The first 6 rows are patterns. Each new row is the sum of 2 different patterns, raised or lowered, with some noise. Before adding, each is slid sideways (what falls off one end comes back at the other) and multiplied by a number that may be negative. Names go in the order of the patterns.
Known rows, each followed by the names of its patterns:
[  0  13  -4 -15  11  -3 -15  13   2   0  -4  -8 -12 -13 -13   9  11  13
 -14  12 -12 -10  -5  -8  14 -11  -1   2   9  13   5  -1  -6 -11 -14 -14
   9 -15 -10 -13   1   4   4] => k_141
[  9   6  11 -12  -1  15  11 -13   1  -2 -12  -2  -1  -7  10  15   2 -13
   2   4 -15   1   7   0   8  10   3   2  -8   4  -7 -12  -1 -14 -11   1
 -11 -11 -10  12  12  10  15] => k_815
[ 11   9  10  -9  11  -9  10 -12  -1  11  -1   1  -4 -14  -9 -13  11 -11
  15   9  14  11  -4 -10 -14   6 -11  -9  -8 -12   3  -8  10   5  -8   5
  -3 -14 -14   9 -10   6 -15] => k_691
[ 11  -1   1  10   6   4   7   0   7   2   0   4  12 -12   4  -6  15   8
   4  -2  -3  -6 -11  -1 -13  12  10  12  -4   5 -10 -13  -7  -8   5 -13
   9  -6   0   2  -4  12  14] => k_361
[ -2   8  14 -12   4 -13   7  -6   0 -12  -6 -14 -13 -10  -3   2  -1  -6
   4  11 -10  -6  -4  10  12   1   5  12  -5 -13   9  -4  -8 -15  13  -7
  12  11   2  14  -6 -14   4] => k_515
[-14  -9  -4 -13  -7  -3  -9 -15  -9  -2 -15  15   8  -3 -13  -1  -1   6
  -8  -2   7  13 -14   9   4  14 -14 -13  -8   4  15   2 -10  -6  -7  11
 -12 -12 -13 -10   0  -3  11] => k_177

New rows. What belongs after each?
[ -6  -4   7 -11  -6   0  -8   3 -20   8 -15 -13  -1 -19  -3  10  -3 -14
 -12  17  14  10  17   6   8   9 -14   0  20  -1 -11  -8   8  -6  -2  -6
 -12   1   1  -2 -24   9   9] => k_815 k_361
[  5  -3  14  14   6  27   9   9  12   6   0   3  -3  21  20  19  -1  28
 -12   3  -2  13  26   2   5   8  11  11  12  -3  11   6   5  -7  19 -12
 -11  -9   3  16   1  15  14] => k_141 k_361
[ 10  19   6   5   8 -12  -5   8  19   8   5   6  21   1  -1  -5  25  11
   5   2  26  13   4  11  -4   1   4  21   8   8  24  16  25  10  -1  11
  -1  23  23   3  19   4  14] => k_515 k_177
[ -2  -9 -20   2 -25  -7 -16  10 -10   0   2 -19  12  -9 -21   2  -8  -1
   9 -11  -1 -23   7 -29 -18 -21  -7 -23 -23 -26  -7  -9 -18 -28   3  -8
 -25 -30  -4   8   5 -14 -19] => k_515 k_177
[  3   2  10  12   4  24  25  11   4  16 -12  13   7  23  30  27  30  18
  14  -7   3  24  -3  27  10   4   8  -2  20   4   3  -2  -8   6   5  16
  22  21  14  12  21  25  10] => k_141 k_361
[-11   0 -25 -26 -21 -21   4 -14  12   5  -4  -9 -24 -12 -34   3 -16 -17
 -14 -33  -2 -19  -4 -13 -27  -9 -14 -20 -18   5 -12 -13 -17   6   7  -3
 -23  -4 -20 -12 -20  -3 -10] => k_141 k_691
[ -6 -23   9  -1  -5 -15 -21 -23 -21 -27 -14   5   3 -23 -10 -34 -23 -22
 -30   4 -13 -22  -8   1  10 -19  -9 -28 -33 -28 -37  -1 -16 -26 -24 -18
 -21  -1 -16   8 -22 -21  -3] => k_141 k_515
[ -8 -24 -23 -13  -2 -24 -19  -4   9  10  16   5  16   4 -27   9   7  -6
  -1   1  -4 -16 -11 -14 -20  -4  19  11   1 -13  12 -26  -9   0  -8  19
  -4  -1   2   0  14  -3 -12] => k_141 k_815
[ -6  -5  -3  29  11   5   8  24  11   3  22  18   3 -13  33   2  11  33
  16  25   3  -7   7   0   9  32  11  26  -9  28  -3   5  -4   0  12  -9
   2  12  21  21  11  16  17] => k_141 k_515
[  3 -11  -3  -6  -8 -22  -8  -6  -6 -15  -7  -9  -2 -17 -31  -5  12 -11
   1 -10  15 -11   8 -11 -19  -8 -29   8  12  -8   4 -10 -19  10   0  11
 -14   9 -19  -3  -1  13   4] => k_515 k_177
[ -8  -1  -9 -17   5 -19 -16 -21  -5 -13 -10   5  -5  -6  -8  -5 -25 -18
 -18   0 -15   3   9  -3   7  -5  -2  -6   5   0 -20 -15 -24 -31 -23 -14
 -17  -6 -13 -23 -21   0 -15] => k_815 k_361
[ 9 28 30 19 25  5 10  9 19 21 25 32 11 21 15 35 10  7 16  6 -3 19 16 21
 13 -1 20 12  9 11 30 13 -1  8 12 17  8  0  2 17 30 12 26] => k_691 k_177
[-15 -18   1  -7   3  13  -1 -16   2   6 -14  -6   9 -18  -7   2   3  -6
 -15  -9  -8 -17 -13 -29  -8 -13 -20 -28  -7  11   8  -2  -5  -2   4   5
 -12 -17  13  10 -10   0  -9] => k_815 k_177
[ 10  -2  17  15   6  -5  11   5   1  -3 -14  14   8   5   7  19  -8  -2
   5  10  -1   2   3  -8   4  -5   6  25  12  15  -2  -6  22   7  18   5
  10  11  16  10  19  23   4] => k_361 k_515
[ -8 -22  -6 -16 -32 -17  -8 -22 -19  -9 -11 -14   1 -32 -33 -18  -8 -21
 -18  -5 -23 -27 -14 -31 -13 -11 -16 -14 -18  -7   4 -18  -1   3  -5 -11
   5   1 -15 -34 -32 -33 -19] => k_815 k_177
[  1  15  19  17  14  -7   3   1  13  18   8  25  10 -10  -8  15  20   4
  16   5  16  23   7   0  23  23   0  18  24   0  17  15   6   1   4   2
  10  -1  28  34  25  15  34] => k_141 k_815
[-17  -2 -18 -14 -11  -4 -19   6 -21 -13   3 -23 -25 -20 -15 -25 -30  10
 -24  -6  -4  -7 -12 -20 -25 -20 -12 -18 -11 -21 -13  -2 -22   6   1 -13
 -18 -27 -35 -40 -13 -29 -18] => k_815 k_691
[  9   2   7   5   5  19  16  11  17   8 -13   6  -2   6  -5   7  -1  26
  13   6   9  24   8   7  17  12   5   2   7  -1   8   8  -5   2  12  -5
   6  16  -7   3  11  17   1] => k_815 k_515
[-16   4   4   5   9 -23 -17 -34  -7 -18  -7  -3   2   5 -34   5 -18  -2
 -32 -34 -27  -5 -18   4 -10   9 -21 -11  -4  -3 -10  -5  -8  -3 -36  -2
 -15 -32 -24 -11 -23  -6  -2] => k_141 k_691
[-10  -7  -2 -12   9 -22  -9   4  10  -9  10   0  10  -3 -23 -22  -7 -11
  -1  -4  16   2  -7  -8   6  -8  14   5   6 -10  -5 -29 -22 -17 -15 -10
   0   4 -17   6  -3   2   6] => k_691 k_361
[ 26  -1  22  26  15  29  13  13   8  12  23  -7   0  11   8  -7  10  -8
  31  -2 -12 -11  25  -3  16   9  19  10   4   0  -6   9  30  14  16   9
  15 -11   0 -11 -10   9  15] => k_815 k_691
[  4   2   1  18  16  -7   5  -1   9  -6 -14  -2   6 -20   5  17  -2  -7
  16 -21 -11  -3  -6   8  18   8  11 -15 -22  -6   7  -5   5  12   3  14
 -10  19   8   2  -8 -14  -6] => k_141 k_515
[  6   5 -17   0   3  -5   3  -2   0  -8 -13  -8  -3 -20  -9  11 -26   0
 -10  -2   3   2  15  18  -5 -16 -17  15 -12   9   9   0   8 -17   5  -1
   2 -22 -13 -15   6   7   9] => k_141 k_361
[-15   6 -18   1  -2  10  11  11   7  -5   7  -9 -16 -25   7  -3   8  -4
  -9   2 -13  -4  -7  14 -11  -2   6  -1 -29  -8 -15 -16 -14 -23  -2   2
  -8 -10 -13 -18   3 -18  19] => k_361 k_515
[-13  14   9   3 -17  -2  -6 -19  -5   5   3   7   5   6  11 -12   1  -6
  -2   9  -8  -3  11 -10 -16   0   8   5  -1  22   3  16  18  -7  12   9
   2  -6   2   5   3  -8   3] => k_815 k_515
[  0  19  17  -2  13  -4 -10   0   2  10 -11  19 -19  -9   3   6   9  11
   4   4  -1   2  -7  13  -2  -5  -7  11   9   8   6 -25   0   0  17  11
  -7   6   5   3  -3  -4 -11] => k_361 k_177
[-29 -24  -4 -23   9 -18  -8  -7  12 -14   5  -3   5 -13   0  -5 -18  -7
   1 -19 -17  -5   3 -19   6  -5  -2   1 -10  -8 -21   5  -6 -12  -2  -8
  -4  -3  11   6 -22 -12 -16] => k_815 k_691
[-12   2  19  11 -13   8 -21 -20  -4   6  -9   3  -1   4 -13 -10 -15  -3
 -12  -4 -17  12  13   3  -8 -24  -5  -3 -10   1 -26  -3   6  -2  -5 -13
   7  -6  13  14   5  10   8] => k_815 k_177
[-20  26  11  -2  -5  12   6  25  -2   3  -3  21  11  24   1  32  29  28
  17   5  10   0  15   1  18  24  17   0   4  20   9  -5  26   3 -10  13
  27  21  -6   7   3  -4  -3] => k_515 k_177
[ -4   8  -6  10  -5  -1   2   0   2 -15   2  -5  -8 -15   2   9   9  -7
 -18  -5  -2 -14   2  13 -13   5   4  10 -15  10 -24 -13 -12  -7   6  12
 -11  -6 -16 -26   6 -17  15] => k_361 k_515
[ -7 -12  25  23   9   1  -7   2  19   8  16   1  19   9  34  15  18  -1
  -7  19  21  17  28  28  16  33  12   9   0  28  -7  13  25  30  20   7
  18  10  19   4  -5  27  -9] => k_361 k_177
[  1  18   3   5  23   1  -2  10  14  15   0   1   1 -17 -14 -12   2   2
   9  -4  -5  17 -10  11  11   2  -4  -1 -11 -10   4  19   9   8   7  10
   2  11  -5 -10  -5  -1  -1] => k_141 k_815
[-19 -17  -6  -1  -3  -4  -6   0  12 -11  -6  -2   7   3  11   3  16 -14
 -15   6  -1  -3  -6  20  -4  21   2  -4   5   0 -13  11   9  15  20 -11
  14 -15  12  -3   0  -6 -12] => k_361 k_515
[ 13  -1  13   2  11  15  18   4   0  -8   5 -14  -5  11 -17  -5  13 -16
  -8  -7  15  17  18  23  18   1   3 -18  11   5  18  -1   5   6 -16   7
   2  -6   5   6   1  -8   7] => k_141 k_815
[ 7 -6  5  5 21 15 16 25  0 10  8 14  8  1  0  9 16  1 24 19 21  6 15 -2
 12 24 27 18  9 13 38 -1 -8 11  2  8 -2 37 -4 19 22  6 22] => k_515 k_177
[ -9 -15   1 -20   1   2   6 -11  11   1 -19 -10  -8   5 -14  -1  -4  -3
   7   6 -12  11  -1 -12 -23  10 -11   0 -18   2  14  19  -9  24   4   1
   0 -12 -19  19  19   4  -9] => k_141 k_177
[ 10  -5   8 -12   6  -6  15   4   8 -21 -17 -26  -1 -21   6   9   3   1
 -11  18 -10 -10 -13  -4   4  -1   9  20   5  -2  -2   7   1  -3   8 -12
   5   8 -12  14   5 -24   6] => k_141 k_515
[-12 -20 -29 -11 -15 -12  -6   4   0  -3   0  -7 -12  -8 -17  -7 -22   3
 -21 -21   1  -9   4  -6 -11 -12 -15 -14   0   4 -12  -7   3   5 -22  -1
 -10 -32  -9 -31   9   9 -11] => k_361 k_515
[  4  11  14  -9   2  -8 -22 -23  -9  -5 -24  -7  -4 -10   3  -2   6  17
   0 -16  -3   3   6   7  -8  -3  -8   1 -11  -3  -3 -22 -11 -22   1   0
  -1  -9 -13 -10  -9 -14 -24] => k_361 k_515
[16  5 16  7  0 27  3 16 29 23 13 33 16 28  3 12  7 25  8 22 10 26 14  6
 22  4 21 22 33 31  6 22 -3  0 -8  2  9 31 34 16 22 26 15] => k_691 k_361
[ -3  -7 -23  -6  -4 -28  -3  10 -12   9 -29  13  -6 -20 -14 -19  -9   6
   7  15  -4  16 -30  -1 -10  -5  -4  -3   1 -13 -10   4  14  -7  -7  15
 -28 -13  -1  -8   3  16  18] => k_141 k_691
[12  5  1 17 -4  9 12  2 27 33 22  1 13 22  5 15 20 10 22 19 13 15 15  3
  9 -3 23  8  6  9  1 -3 -7 17  7 28 29 26 11 22 -7 -1 15] => k_815 k_361
[19 -6 34 12 -7 25 15 18 21 16 15 -6 13  8 15 11 -6 28 13 17  4 17 34 12
 23 14 28 15 14 20  4  7 14 15 13 11  1 16  5  9  9 22 14] => k_141 k_691
[ -9  18  14  30   8 -15  -1  31  15  19  13  23  22  28  11  -2  12  14
  20  15  29  21  11  14  12  14  17  11  32  -6  12  25  21  24  23   3
  27  23  15 -12  12  -5  -7] => k_815 k_177
[  8  -5  -3 -17  18  10  -4   2 -11  -2  11  13  24  -5  18   6   5   0
  28   8  23  -3  16  17  21  -3   9   9  22   0  -2   8   6   5  -7   0
  12 -11  22   6  34   6  26] => k_691 k_515
[-21 -10   2  14  -8   3 -11  15 -24 -26 -11  -3 -25 -10  -9  -1   2 -11
  -6   1  -7  -6   3   3 -13  13 -31 -14 -32 -14  -9   0  -4 -18  -8  -9
  -8   1  -9   0 -22 -10   9] => k_691 k_515
[-12 -12  -3   8  -7  -6 -10 -15 -11 -11   7 -24 -27  -3 -14 -12 -21 -28
 -22 -22 -23 -16  17 -10  -8 -14   5 -22   2 -27 -21  -3 -10 -15  11  -9
   5 -28 -33  -4 -10  16 -13] => k_515 k_177
[ -7  -4 -10   4 -10 -24 -16   7   6 -14  -5   2 -20 -19   0 -15  -8  14
  -3 -16  -9  -9 -26 -15 -11  -1   8  10 -14   4 -22 -11 -16 -22   3 -24
 -16  -3 -10  -6 -10   2  -2] => k_141 k_815
[ -8  -7  -7  -8 -11 -13  -5   4  -3 -18  -9 -11 -18 -13  10  -4   8 -25
  16   9  13 -13   2 -15   3 -24  -3  15 -14  -2   1 -25 -14 -16   8  -9
  17  12  16  -1 -17 -24  -9] => k_141 k_691
[ 5  8  0  7  1  8 12 -3 16 12 19 22 12  5 20 23 32 16  6 13 17 12 15 29
 36  6  8 -5 28 31 15 -2  0  3 26  9 13 13 17  7 24 34 12] => k_141 k_177
[ 19  -7   4  10  17  -6 -21 -18  -6   0  -7 -16 -15   1   8 -24 -20  -3
 -11  -1   4   8 -13  -5 -14 -24 -11   4 -12 -18   0  -5 -19   9  -1 -12
 -15  -5   2   0  -5   5   4] => k_815 k_177
[  6   4   9  -8 -19 -13  -6 -19  -9 -16 -19  -6   0  15  10   1   8   0
  -6 -22   6   1  11 -24   7   4  -2 -11   7 -14  13  -1  -1  -3  -2   2
 -16 -11  -4 -13  13  -4  12] => k_815 k_691
[ 17   5  -5   9  -4   2  17   8   8  26   9 -10   4   1  14   1   5   1
  19  -9  21 -11  20   6  -8  10  -5  -2   8  15  17 -13   9 -12  -8  -9
 -10   6  14  14 -10  23  11] => k_691 k_361
[-10 -13  -6  -3   7  -4 -20  -9 -15 -14   1 -12  14 -10  11 -24 -11 -30
 -29 -11  -8   7 -26   8  -6  -1   2 -15   8  -4  -2  -2 -12   3   9   7
  -9   1  -6   6 -17 -13  -6] => k_691 k_361
[ 20  26   3  28 -10   6 -11  10  13  16  21  12   6  -3  11   9   6  20
  13  22   6  -7 -10   0  12 -11  -4  -1  -6  11  -4  14  11  -2   2  18
  -6   3   1  -7   8  -1  20] => k_691 k_361
[  2  -7   1  -1  -5 -15   5  -8  -6 -11   3   0   6  -1   8  -4  -6  -5
  -2 -20  20   5   2  -8 -11 -18 -23 -14  -6  17  15  -4   3 -10 -20 -17
 -15   1  -8 -15   7  -1   6] => k_141 k_361
[ 16   6   3  14  12  -4  -8  30  -4   9  14   3   3  -7  12  14   0   6
   7   2  18  21  13  26  25   8   6   3   7  -9  -4  -3  -5   7  10   3
 -12  20  17  -1  15   8  11] => k_141 k_815
[-20 -13  -4 -10 -20  16  -1  -4  -9 -10 -21 -17 -12  -4  -5  -8  11 -10
   5   5  -8  12  13  10 -16 -16  -8 -15 -11  -6 -16  10  -3 -19 -13  14
 -15  -1  -1   6   1   4 -17] => k_815 k_361
[-12   5 -13  -9   7   3  23  13  -5   4  -8 -20 -21  19 -17   2 -20  16
  16  16  -4  23  -7   2   1   0   3  12   7  -1 -12 -10 -18   5 -17  24
  22  28   4  10 -16 -17   5] => k_141 k_691
[  2 -13  19  18  13  18  22   7   4  28  12  -3  29  -5   1   6  12  -1
  -3  -8  20  17  11 -16  28 -11  -4  -8  12  28   6   2  -4  12  25  16
  12  -7   9   7   8  22  -3] => k_141 k_177
[-17   1 -22 -20  -4 -16 -23  -3 -10 -32 -11   3  -3 -27   4 -24 -29 -14
 -31 -16  -4 -18  -6 -23 -18   7 -15   9  -9  -8  -3   6   0 -12 -13 -14
 -23 -23 -18 -17  -6 -22 -17] => k_815 k_515
[15 18 13  5 17 13 -3 15 11 15  2  7  5 12 20 13 -4  4 11  1  4 33 22 19
 12 17 16 13 11  7 10 25 -7 13 19 17 -6 -4 17 27 35 28 13] => k_815 k_177
[-23 -10 -26 -16  -7 -23   2 -26 -11   8  -2  10 -19 -13 -21   5 -14  -7
  -5 -11  -5 -19  -2  -1 -20 -17  -5 -17 -19 -12 -28  -6 -27 -11   2   9
 -24   2 -10  10 -30  -5 -10] => k_691 k_515
[  0  21  18  -3 -12  -4  18   8  11  34  19  16   3  14   9  18   7  14
   2  18  11  14  36  11  11  33  10  18  -1   1   7   5  13  16  -9  12
  -1   7 -13  33  18  16  27] => k_141 k_815
[10 16 13 12 18 -1 14 -2 -6  3 12 22 22 15 32 19 10  8 12  2 21  9 11 23
 15 -3 -5  7 13 24 31  3 10 23 26  6 12 20  0 30 27 17 24] => k_815 k_177
[ 17  -9  -5  -8  -5   9  -1  23   7   7  19  20  15  20  20  20  23  23
  24  27  15   1  27  12   7   4  36  -5  29  17  29  34  12  -2  13   5
   9  23 -11  27  12  31   4] => k_361 k_515
